The rows are grouped in 4 ways, from coarse to fine. Each group lies inside one group of the grouping before and may be the whole of it. The rows also spread widely along 15 directions, which tell nothing about the answers.
Known rows, each followed by its group in each grouping:
[-11 -30 -26 -20  -3  -9 -28  -8  -3   6  14  11  -5   6  -3 -15  20  22
  13  -9  13 -28   6  10  -7  15  21  -3   3 -34]
puz Susag Z_743 Z_678
[ -4  -8 -10   5  34 -32  41 -16   8 -18   9  15   6  20  -5  -5 -15   6
  -4  13   8  11   3  17  36 -24 -23   7  -5  43]
gamik fada Z_133 Z_685
[-30 -18   2   8  11  -2 -14  11   0 -23 -17   1  -1   1   2  -6  24   1
  -9  16   8  10 -14  -5 -16 -20   6 -31  33 -20]
gamik gavu Z_644 Z_945
[-15  19  39   1  23   3  22  19  -1 -26 -20  14  17  -3  13  -1 -18  -1
 -14  -9   2  -6  12  16  18  -9 -17  -4  -5  29]
puz tib Z_906 Z_929
[ 23 -30  14  57  42  35  -1 -18  13  -7   0 -15 -31   8  15  12  -5  -1
  38 -13  17  12  -2  -7  -6   2  12  -7  20 -34]
gamik gavu Z_840 Z_511
[-15   8 -15 -27  -7 -27 -17   5  -6  -6  10  -5   2 -25   9 -24  17  28
  -9 -22 -18 -17  13  15   3  19  33 -15  -7 -26]
puz zus Z_910 Z_300
[ 43  19  23  15  17   7  22 -11  -5   4 -29  23  -7 -20   3  21 -13   5
 -22  16  -8  17 -10  12   2 -24 -16 -31  26  17]
puz zus Z_910 Z_147
[  5 -21 -23 -21 -11  15  13  -4  26 -11  -7 -16   8  15  -3  -9  12  26
 -12  -7   3 -29   7   9 -10   0  11  -9 -24 -11]
gamik fada Z_676 Z_798
[ 36   3   2  -7   0 -16   6  -7 -10   0   4   6  16   1  16  -9 -27 -11
   9   0  -8  -4   4  14   5   4  -9  -7 -13  21]
puz tib Z_865 Z_950
[ -9   4  16 -12   8  -1   5  24   6 -27 -14   3  13   7  11 -21 -18  15
  -8  -6   3 -27  20  13 -11   5  -2  -8 -23  12]
gamik Vepiz Z_387 Z_818
[  4  24  16 -11 -22 -35  25 -20  -9  14  -4  64   4 -38 -23  -3  19  37
 -32  18 -22  10  -5 -10 -19 -18  17 -11   6  -1]
puz tib Z_906 Z_180
[ 18 -22  -8 -10 -36  12   9  13  20 -24  -1 -21  11  24   6   2  -3 -19
 -14   7 -15  -2 -16   3  10 -17 -13  -4 -23   5]
gamik gavu Z_949 Z_312
[-15  -7  26  32  21   9   5   3  -4  11 -13  30 -11   3 -10   5 -11  -1
   6   8  20   2  -3 -24 -17 -14  -6   2  13 -14]
gamik fada Z_676 Z_439
[ 15   0  -8  22  -4   7 -36  18  10  -4  -6 -25 -39  34 -10   4  -3 -13
 -12  -9   5   1   5  14  17  -2 -17  -7   7 -17]
puz Susag Z_802 Z_773
[ -7   8  -4  11   1  24 -32  26 -10  24 -11 -22 -12  18  -3  11  -1 -26
  -1  -1   9 -13  -3 -18  -5  -5 -16   9  12 -16]
gamik Vepiz Z_387 Z_32
[ 36   4  21   0 -44  26  -4   1   4  36 -53  18  22  -8 -31   0  34  29
 -35 -12   8  -9 -19 -13 -34  11  -4 -10  20 -34]
gamik gavu Z_644 Z_945
[  7  -1 -17   7   4  13  10  -3  20   7  -4 -42  -6  27  -5   1  -3 -11
 -11  -2   1  -2   6  -5   2 -16 -12 -12  -6   2]
puz zus Z_910 Z_300
[ 64 -11 -13 -22 -51   8  -9 -21  -2  10   0  23   6  -1  -4  13   8 -13
 -14  22 -19   8 -32  18   2 -12 -13 -21   5   7]
puz zus Z_910 Z_147
[-16   3 -10 -20   1 -17   7   3  10 -28  -2   4   5  -5   2 -16   1  19
 -26  19 -12  -8   4   5 -26 -20  13 -38  -2   2]
gamik gavu Z_840 Z_511
[  7 -35  10  -6 -18 -36  -1  23  -8 -18  -8  11  10  -6  23 -19 -11  -1
   1   5 -14  -5  -4   1   0  -4  11 -16  -8 -16]
puz tib Z_906 Z_929
[-26   0 -16 -29  -3  21  -6   3   3 -20  18  -2  -5 -24  21   6  15  13
  -3  13 -24 -21  11 -11 -40 -17  41 -19 -12 -20]
puz Susag Z_802 Z_773
[ 12  -9  -4  13  13  30   9 -17  16   4 -16  -4  -9   6  -7  15  13  11
  -4  -6  15   0  -9   6   1  -7  -1 -12  14 -13]
gamik fada Z_676 Z_439
[-13  15  -5 -13   4   1 -10   0  11   4   4 -15  -2   9  -4 -10  -7   9
  -8 -31   8 -20  15  20  19  17   2  -5 -16  -9]
puz tib Z_906 Z_180
[  3  -8 -21  -7  -5  10 -14   8  -3  10  -9 -15  -2  17  -4   7  32  -3
 -11   0   1 -15   1   3   7  -9  -9   6  13  -6]
puz tib Z_906 Z_929
[  8  12  -4  18  21 -18  19 -16  12  -3  -5 -29  -8  -1   0 -11   8  12
  -7  -4  -8  15  15  -3 -10 -12  13 -26   8  -5]
puz tib Z_906 Z_180
[-14  50  14  -2  25 -13   2   7  -9   0 -16  -6  12   0  -4   3 -27 -26
 -27  11   3  19  -8  10  13 -21 -31 -33  21  38]
gamik Vepiz Z_387 Z_32
[ 26  -4  19  27   3  15 -27   8 -23  -2  -1  -1  -4   5  14   0  20 -20
  29  -4  -4   7  -1  -8 -14  10  -3  16  19  -8]
puz Susag Z_743 Z_678
[ -6 -12  -8   7  23 -17 -30  12 -37 -16   8 -10   8 -23  34  -4  36 -16
  29 -14 -10  18 -18  13  30  15  13   4  41 -15]
gamik gavu Z_644 Z_945
[  3  13 -10   6 -13  10  -8   4  15   0   1 -16 -17  25 -19   1   3  -5
 -20   2  -3   1   2  -4  -3 -13 -11   1 -10  -1]
gamik fada Z_133 Z_685
[  1  -2  -6   4   5  14  26   1  18   2 -20  -1  -3  19 -18  15   6  10
 -29   5   8  -4  -3   1  13 -26 -20   4   1  10]
gamik fada Z_133 Z_685
[  0  -6  13  18  13   6   4   2 -12  -1  -6  11 -19 -30  18  19  11  -1
   3  17 -18  11  -7 -21 -20 -26  21 -15  24 -24]
puz tib Z_906 Z_929
[-25 -25   0  -1  15  -9  32 -30  31 -16   6  10  19  16 -12 -16  -4  16
   5   1  24   6  -5   8   4  -9   6 -23  -7   2]
gamik Vepiz Z_387 Z_32
[-19   0 -10   4  33 -24  13 -14  -4   0  21  44 -26  -3 -12   8 -11  20
   1   6   7  -1   3  11  33 -12   0  14   1   7]
gamik Vepiz Z_387 Z_818
[  6 -23 -10 -23   4  37  17 -19   3  10  -9  32   7 -10   0  24  28  30
  -5   9   9 -34  -1   4 -12 -15  10   6   4  -8]
puz tib Z_906 Z_180

New rows, each followed by its group in each grouping:
[-26   9 -12 -16   9  16  11  -6  15  -3 -10   5  14  21 -26   4  34  19
 -23 -13  21 -14  -2  24  33  -3 -18  12   6  16]
gamik Vepiz Z_387 Z_32
[  2 -20 -12  16   7  13  -2   4  -8 -11  23 -25  -8   9  27  14   3 -40
  30   9 -17   7  -5 -18   7 -18   5  17  -3  -3]
puz tib Z_865 Z_950
[ 17   2  -6 -10 -23   0  31   4  16  31 -11   0  -2  -4 -12  12 -33  13
 -31 -10  -9 -15  -3 -18   8 -11  -1   6 -31 -16]
gamik fada Z_133 Z_685
[ 20 -20 -11  29 -25 -17  -7  -6  -2  20   1 -16   5  20 -16 -17  31 -13
   9   4  -6  21 -18 -32 -19  -2   1   6  17 -26]
gamik gavu Z_840 Z_511
[-32  11   4 -12  38  -4  45 -36   5  23   4  32  24 -26  -9   8 -10  27
  -1 -13  22  -2  -6   0  20  -4  12  -7   6   3]
gamik Vepiz Z_387 Z_32
[  7   6 -13   4   3 -15 -27  62  -7 -47 -10 -49 -27  22  29  -6  -4 -21
 -21   5 -32 -15  24  20  18 -16 -14   2 -11  15]
puz tib Z_865 Z_950
[-24 -24 -10   7  12  22  20   2  13  -3  -4   7 -18   5  -7  27  25  10
 -13   5   2  -8  -6  -7  26 -30   0  14   8 -13]
puz zus Z_910 Z_300
[ -6 -20   1   9  -3 -15  15  32  -8  18 -31  -2  12   5  -4  -1   3   3
 -16   7   2 -12  -6 -27   0 -16 -10  12   8 -13]
gamik Vepiz Z_387 Z_32
[ -7   7  10   6   8  41   1  -9   3 -12  15  17 -10  -8   5  25   8  -7
   7  -6  -4   4 -15   2  14  -6   4  12   4  -3]
gamik gavu Z_840 Z_511
[ 25  42  -8  13  19 -22 -10  18 -27  13   6  -2 -33 -25  12   5 -15   9
 -12  -3 -34  -4  17  -8  -3   1   7  10   4  -3]
gamik gavu Z_840 Z_511
[ 69 -40   3  -8 -51  22  -2  22  -3  -5  -6 -18  22   5  33   5 -10 -23
  14 -12 -25 -14 -21   1  10  14  -7  20 -28 -11]
gamik gavu Z_949 Z_312
[ -2  43  -8  -2  23  17  -4  -8 -12  -4   9 -33  18  -2   7  -8  37  -3
   9 -20 -10   2  13   5  -6  15   2  14  10  20]
gamik gavu Z_644 Z_945
[ 14   4 -30  -5 -12  18 -45 -12  19  -2  -8 -27 -23  31 -22  -1  24  -3
 -21  10  15   0 -10  27 -12  -8 -11 -45  25 -12]
gamik Vepiz Z_387 Z_32
[ -9 -22  -7  12  29 -30   5   5  -5   5  -1   0  -9  -8  10   1 -15   8
   2 -17   8   3  -8   7  45   2   3  -1  13 -22]
gamik gavu Z_949 Z_312
[ -3   8  -3   9   1  11  -8   4   2  14 -16   3 -12   8 -18  10  22   7
 -18  -7   7  -8   1   1  11  -8  -8   7  15 -11]
puz tib Z_865 Z_950
[-29 -33 -15 -15  29   7  10   3   0  -5 -13  13  12   2   6   8  13  14
   0   6  24 -21  -8   8  16 -14   0  -4  17  -4]
gamik Vepiz Z_387 Z_818
[ 10 -41 -13 -12   4 -12  -8  -2  -8  13   0  18  12  -8  13  -6  -5  18
  16 -26  16 -22 -15  17  33  25  10   4   5 -32]
gamik gavu Z_840 Z_511
[ 13   9   9  -5 -25 -22   0 -19   1  17   4  10  21  -6 -14 -29   9  12
   1 -16  -6   5   1  -4 -12  20  11 -11  -8 -12]
puz zus Z_910 Z_300
[ -9 -12   7   1  14 -15  26 -26   2  18 -22  22  29 -18 -14  -8  23  30
  -6 -11  21  11 -16  -2   4  -1  10 -17  28 -17]
gamik fada Z_133 Z_685
[ 26  11  14  46   3  -1  36  16  13  24 -41   3 -25  25 -38  19  -4  13
 -44  -4   3  10  -3 -17  29 -22 -40  28   8   2]
gamik gavu Z_644 Z_945
[-48  -7  -4 -25  27 -11  13 -42  -7   9  16  41  46 -18  -9 -10  30  18
  20 -12  32   2 -18  15  20  11  14  -7  24   2]
gamik Vepiz Z_387 Z_32
[  2  -2  15  22  -6   8   7  15   8  28 -39  -9   3  18 -24  -2  16  11
 -22 -10  14 -13   7 -23 -15  -7 -13   7   9 -21]
puz tib Z_906 Z_180
[-22  18  22  -7 -15  13 -14  37 -24  -9  -7  35  -3 -17   2  15  18  -7
 -15   3 -16  -7 -12  -6  13  -8  -5  28   4   1]
gamik Vepiz Z_387 Z_818
[ 19  -3 -20  11  -5  12   3 -38   6  26  22   3  -7   7 -18   8  22   6
  13  -6   2   8 -10 -10  -1   3   8  15   3 -15]
gamik gavu Z_949 Z_312
[ 31 -10 -17  31   9  20 -15 -24  13   1  28 -25 -34  35  -2   5   0 -22
  27  -3   3  11   5   7   9  -1  -8   6  -2  -3]
puz zus Z_910 Z_147
[ -5  10 -34  -3  15  12 -28 -23   5  26  -2 -23 -13  12 -19  10  27   3
 -11  -6  21   2  -5  12   3  -3  -2 -30  36 -21]
puz Susag Z_802 Z_773
[ 19  19  -5   7  15  -6  -2  -7 -13  18  -4   7  -8 -13  -3   4   3  12
  -5  -6  -4   0   1   2   1   5  -1   2  16  -3]
gamik gavu Z_644 Z_945
[-10 -22  15   1   9  38  21  18  13 -11  -8   3 -14 -15  28  30 -40  -8
  -3   7  -7 -22  -2 -17  -3 -30  12  -8 -20 -19]
puz tib Z_865 Z_950
[ 10  -1  -1  15   2 -24  34   1  -4  -9   1 -17  18   3   8  -7  19 -11
   2   5 -25  17   2 -16  10 -17  -2  16  -3  18]
puz tib Z_865 Z_950
[ -3 -23 -31   9  17 -24  10  -1  14 -14  11 -33 -15  32   4 -11 -10 -12
  -1  22  -5   2  11  -4   0 -30  -7 -19  -5   9]
puz zus Z_910 Z_300
[ -8 -31   1  19  23  -8  12 -14   4 -34  28  15  -9  13  13  -6   7  -1
  32   9  -1   5   8   4  10 -10  11  13  -9   5]
puz tib Z_865 Z_950
[ 11  -8 -10   0   5   8  11  -3  -6  16  -5  -5   7  -8   8  15  -1  -8
  -1   0  -4   1 -17 -11   9  -9  -2   2  10  -8]
gamik gavu Z_644 Z_945
[ 31 -14  -6  11 -22  20 -14 -13  -4  20   6   9 -11  -5  -4  17  17  -6
   9   1  -7   8 -24 -13  -4  -1   7   7  12 -29]
gamik gavu Z_949 Z_312
[ -9  39 -14  -2  -5  -2  -5 -28   0  39  26 -25   0  -4 -14  -2   3 -17
   4 -19  -6  11   1 -16   0   6  10  -3  -3 -12]
puz tib Z_906 Z_180
[-35   8  23   1  18   1  20   4  10 -24   1  26   5  -1  -3   3 -10   6
  -8  -7   8   3  -3  12  30  -8  -6   3  -6  13]
gamik Vepiz Z_387 Z_32
[-20   9   8  10  23  -3 -29 -11   9 -11  12  -2  -8  29  -8 -16 -27 -18
  11  -7  30   7   7  21   2   5 -13 -34   7   1]
puz Susag Z_802 Z_773
[  0 -25  23  21  28  17  -5  11  12 -27 -33 -27  12  15  23 -16  -8  -6
  12   0  22  -6  10   5 -28  -6   0 -42  15 -10]
puz tib Z_865 Z_950
[ 21 -14 -23  19  -5  23 -22   0   1  -2  29  -5 -26  48  -5   8  -3 -30
  20  18  -2  -9   1 -10  -7 -11 -22  31 -11   9]
gamik gavu Z_840 Z_511
[-13   2  -2   1  11 -30   4  -4  -5   6  -1  -2  15  11  -9 -20   9   3
   0  -4   7   3   6  -4   0   0  -5  -4  11   4]
puz Susag Z_743 Z_678
[  5 -17  22  -9   7 -22 -30  22 -30 -48   3  32   6 -26  44  -8 -10 -12
  16  13 -15   8  -9  28   4  -1  10 -31  18   2]
puz Susag Z_802 Z_773
[ 23 -15 -17  10   4  20  17   1  -2  20   1  12 -28   1   0  37  -3   1
  -8  22 -12 -11  -2 -22  -2 -33  -4  17   2  -8]
puz Susag Z_802 Z_773
[ -7  -6 -19 -15  10   9  12   4 -11  -5  13  20  -6  -6   9  22   7  -2
  -1  24 -13 -15  -4  -7   5 -26   1  18  -3  14]
gamik Vepiz Z_387 Z_818
[  7 -12  -5  14   6  -4  26  24  22 -20 -12 -36 -22   0  14   7 -15   9
 -19  -6 -21  -1   6  -3  19 -18   9  -6 -17 -16]
gamik Vepiz Z_387 Z_32
[ -9  -9 -37   8  31   0  -1  -7  -4  35  -5 -26   1  22 -14   6  22   1
   2 -14  23  -9  -2  -4  26   1 -15  16  26  -9]
gamik gavu Z_644 Z_945
[  7  -6 -13 -11   6  17 -13 -11 -14  -6  20   8   2   5  12  10  16 -16
  19  16  -5  -8  -3   2 -11 -10  -2   6   8  12]
puz Susag Z_743 Z_678
[  1   0  21   0 -17  14   4 -13  25 -32  -5   8  17  21 -12  -8   6  -8
 -10  -5  11  20 -18  25  16  -4 -17 -18  -4  16]
gamik fada Z_133 Z_685
[-17 -29  -3  17  20  -2  15  -1  17 -13   1 -10  -6  19   1 -10  -7   6
   9   4  13  -2   8 -11 -10 -15   6  -5  -7 -12]
gamik fada Z_133 Z_685
[ 12 -10 -36 -11  -4  -8 -25  -1 -34  35  15 -14  10 -10  15  10  19 -30
  21   7  -8   2 -24 -13   9  -1   2   8  26 -13]
gamik Vepiz Z_387 Z_32
[ 10  31  15   3   4  30   6  40   0  12 -48 -21  -4   8  -4  24 -10 -10
 -49  -6  -3 -19   4   4  18 -22 -37  -2   8  14]
puz zus Z_910 Z_147
[  5   6 -15 -18 -16  -5   5 -15  10   2   8  10  12   8 -16 -15  10  20
 -14  -3  -4 -13   2   5 -11   4   5  -3 -13   0]
gamik gavu Z_840 Z_511
[-40  11  -9   4  11 -16 -29  40   5 -17  -2 -30 -25  27  -1 -18 -14  -7
 -17  -7   1 -22  29   2   3  -6  -3  -5 -13 -12]
puz tib Z_865 Z_950
[-28 -12  13  23  17 -16  13  14   3 -20 -15 -22   5 -15  12 -10  32   8
   1 -19  -7  16   1  -9  17  -4  23  -5  17 -28]
puz tib Z_865 Z_950
[ 14 -23 -16  11 -17  21 -17 -17  20 -16   6   3 -22  23 -20   4  48  11
   1  10   3   7 -11  10  -7  -9   5  -3  13 -18]
gamik Vepiz Z_387 Z_32
[ 24   2  13  -2   8  -7   8  13  -4 -45  10 -17  14 -11  43 -13 -18 -11
  14 -14 -28   5   3  21  16  10   6  -6 -17  16]
gamik gavu Z_840 Z_511
[-24  28   1   4  -8   6  -6   5   7  -2  23 -23   3  29  -9  -1 -20 -49
   0   1  -3  15  -9 -10  16 -12 -24   6 -16  21]
gamik Vepiz Z_387 Z_32
[-24  -4   0  -7 -21 -41   6  -7  19 -43  26  12  -9  -6  -2 -28  -4  11
 -11  12 -23  23  -3   2  -7 -15  28 -29 -22  -9]
gamik fada Z_133 Z_685
[ 31 -14 -21   0   5 -12  -5 -12 -13   9   2  -7  12  11   9 -12   5  -9
  16  13   1  -2  -3  -1 -19  -1  -6  -9   8   7]
gamik fada Z_676 Z_439
[ -2 -21 -31  10  14  -5  -1 -15  11  -2  23 -23 -20  23   3  11 -10 -28
  14  10   3  17 -17   2  29 -20  -6  -9   5  -2]
gamik Vepiz Z_387 Z_818
[-10  52  69  20  14 -10 -10  31 -21 -18 -31  18  19 -31  11 -22 -20   1
 -11 -27  -3  14   6   4  -9  23  -3 -16  13   3]
gamik gavu Z_644 Z_945
[  7  -5  29  27  -9   8   3  19   1  16 -30  -7  22  18 -17 -20  29  16
   4 -46  18  -9   6 -10  13  32 -10  43  -2 -21]
gamik fada Z_133 Z_685
[ 13  -3  20  22  -6 -23 -27  26  -8  -8 -11 -10  -6  15   6 -24 -12 -15
   3 -15  -1   5   4   9  12  14 -11  -9   4 -12]
puz zus Z_910 Z_147
[-31 -25   6   6  24   1 -14  14 -13   7 -11   4   9  -9  13  -1   2  -3
  16 -11  22  -8 -11  -5  10   4   9  -7  24 -31]
gamik Vepiz Z_387 Z_32
[ 22  23  27   7   0  10   0 -12 -26  17 -15   8  30 -37  11 -11  37   7
  13  -1 -15   8   2 -23 -53   9  21 -12  26  -7]
puz zus Z_910 Z_300
[ -6  21  32  19   7  14   0  11 -12   5  -5  11  -3 -12   8   8 -14 -18
   4  -2  -7   3   2 -21 -12  -8   1   5   1  -5]
puz tib Z_865 Z_950
[ 22  20 -27  -8 -19  -9  14  -6  20   0  -1 -11 -23  10 -22  12   5   8
 -42  15 -22   9  -7   8  15 -27  -9 -13  -7  11]
gamik Vepiz Z_387 Z_818
[ 19 -16 -12  -2   3 -15 -10  -6 -10  31  -4  21 -14  -3  -7   6 -12  12
  -1  -1   9 -15  -4   0   2   1   1  -6  12 -24]
puz Susag Z_743 Z_678
[ 36  21 -15 -29  -5  13 -12 -10 -14  10  -5  -1  15   3   5   9  -1 -12
 -13  16  -6 -13  -4  16 -16 -10 -20 -19  10  28]
puz Susag Z_743 Z_678
[-22  15 -23  16  33 -22   7   1 -14  54   5 -17  -7   1 -19 -12  21  34
   6 -32   9 -25  37 -33  -2  18  16  41   2 -30]
puz Susag Z_802 Z_773
[-15  -5 -24  -1 -15 -14  -1  43   4 -37   4 -40  -6  30   6  -6  24 -19
 -24   8 -31  -2   0  -2  25 -23 -13  21 -11  12]
gamik gavu Z_840 Z_511
[-21 -17   1  18  25 -33  51 -25  21 -13  10  -8  16  21  -7 -17   1   1
   7   2   6  22   6  -7  17 -21  -2  -6  -6  17]
puz tib Z_906 Z_929
[ 28  -2  19   6  18  11  22 -13   7 -14 -20   9  27   3   6 -14   2  20
   1  -1   9  -7   6  10 -25   3  -5 -17   6  17]
gamik gavu Z_840 Z_511
[-22 -22  14  11  28  25  21   8  -2  13 -30 -15  33 -13  15   6  18   5
   8 -21  18  -9 -13 -22   1  -1   9  -1  25 -28]
gamik gavu Z_840 Z_511
[-27  38  13  -7  10 -13 -47  30 -48   1   9   3   7 -30  24 -12  19 -16
  14 -16 -16  -6  10  -3  -2  20  14  13  18  -8]
puz tib Z_865 Z_950
[ 35 -22 -12  12 -31  11  17 -39  44 -26  20 -14  -1  35 -17 -13  16   1
   3   1  -8  22 -13   9  -6  -5   3 -16 -19  -2]
gamik gavu Z_840 Z_511
[ 15   3 -20  20   7  -5 -20  14  -6  -6  21 -29 -34   9  14  -3  -4 -10
  11  -3 -24  -3  12 -10  -5   0  10  12  -7 -16]
gamik gavu Z_840 Z_511
[ 10 -11 -10   7 -36 -14 -27  14 -22  49 -11  -9  16   6 -16 -12  29 -10
   0 -11   0  -3 -19 -33 -10  15  -3  21  16 -38]
gamik gavu Z_949 Z_312
[ 22 -12 -17  18   3  10 -15   4  16 -30  14  -7 -38  47  -8   6  -5 -12
  -4  11   2   2   5  24  23 -16 -27  12 -10  17]
gamik fada Z_133 Z_685
[-42 -15  -8 -33  15 -45  57  -2  -9 -32  38  44  20 -29  28   0 -24   6
   3  21 -30  -6   3  -4  30 -31  21  14 -36  29]
puz tib Z_865 Z_950
[-21  -9  11   0  31 -38  55 -41   3   8  21  28  27 -27   7  -6 -31   4
  16  -9   4  25 -12  -3  36  -7  13 -17  -3   8]
puz zus Z_910 Z_300
[  0   6 -35  -8  10 -16 -34 -25  -5  26  28  -6 -23  11 -12  -8  -4   1
  11  -7  11  -8   8   9  -1  11   7 -13   8 -18]
puz Susag Z_743 Z_678
[ 16   3 -14   5  -3  -6 -33 -12 -19   6  48 -19  -3  -4  22 -18   1 -21
  53 -19 -16   3   5  -7  -9  33  25  17 -14 -18]
gamik Vepiz Z_387 Z_32
[ 51 -15 -14 -21 -15  -9 -40  22 -55  47 -32  36   8 -30  15  11   7   5
  -7  26  -4 -28 -17  -9 -35  -2  -5  -4  38 -20]
gamik fada Z_133 Z_685
[  0  -9  -7  12   4 -36 -37   2 -20 -11  30   1 -23  -7  18 -17  12  -7
  29 -14 -13  11   3  13  19  19  22   0   9 -25]
puz tib Z_906 Z_929
[ 17   9 -10  18  -5  21 -15  -8  15  -4  19 -13 -35  22 -10   7  -6 -10
   1  -4  -6   5   1   2   1  -2  -5   4 -10  -9]
gamik gavu Z_644 Z_945
[-23 -13  -2   3  12  -9 -19   9 -11  -2   1  -9  15  10   6 -16  18  -7
  16  -9  13  -4   5  -2   0   7   2  -1  16 -13]
puz Susag Z_802 Z_773
[-20  -8  -7  21   2 -10  21  -6  14 -10  25  -3  -8  30 -15 -10  17  -1
  11  -4  -5   2  16 -16  12 -10   1  38 -24   5]
puz tib Z_865 Z_950
[-17  15 -23   2 -28 -24 -33  20   7 -16  12 -27 -29  26 -18 -22  24  -6
 -24  10 -22   1  15  -5 -15 -13   5  -7  -8 -13]
puz tib Z_865 Z_950
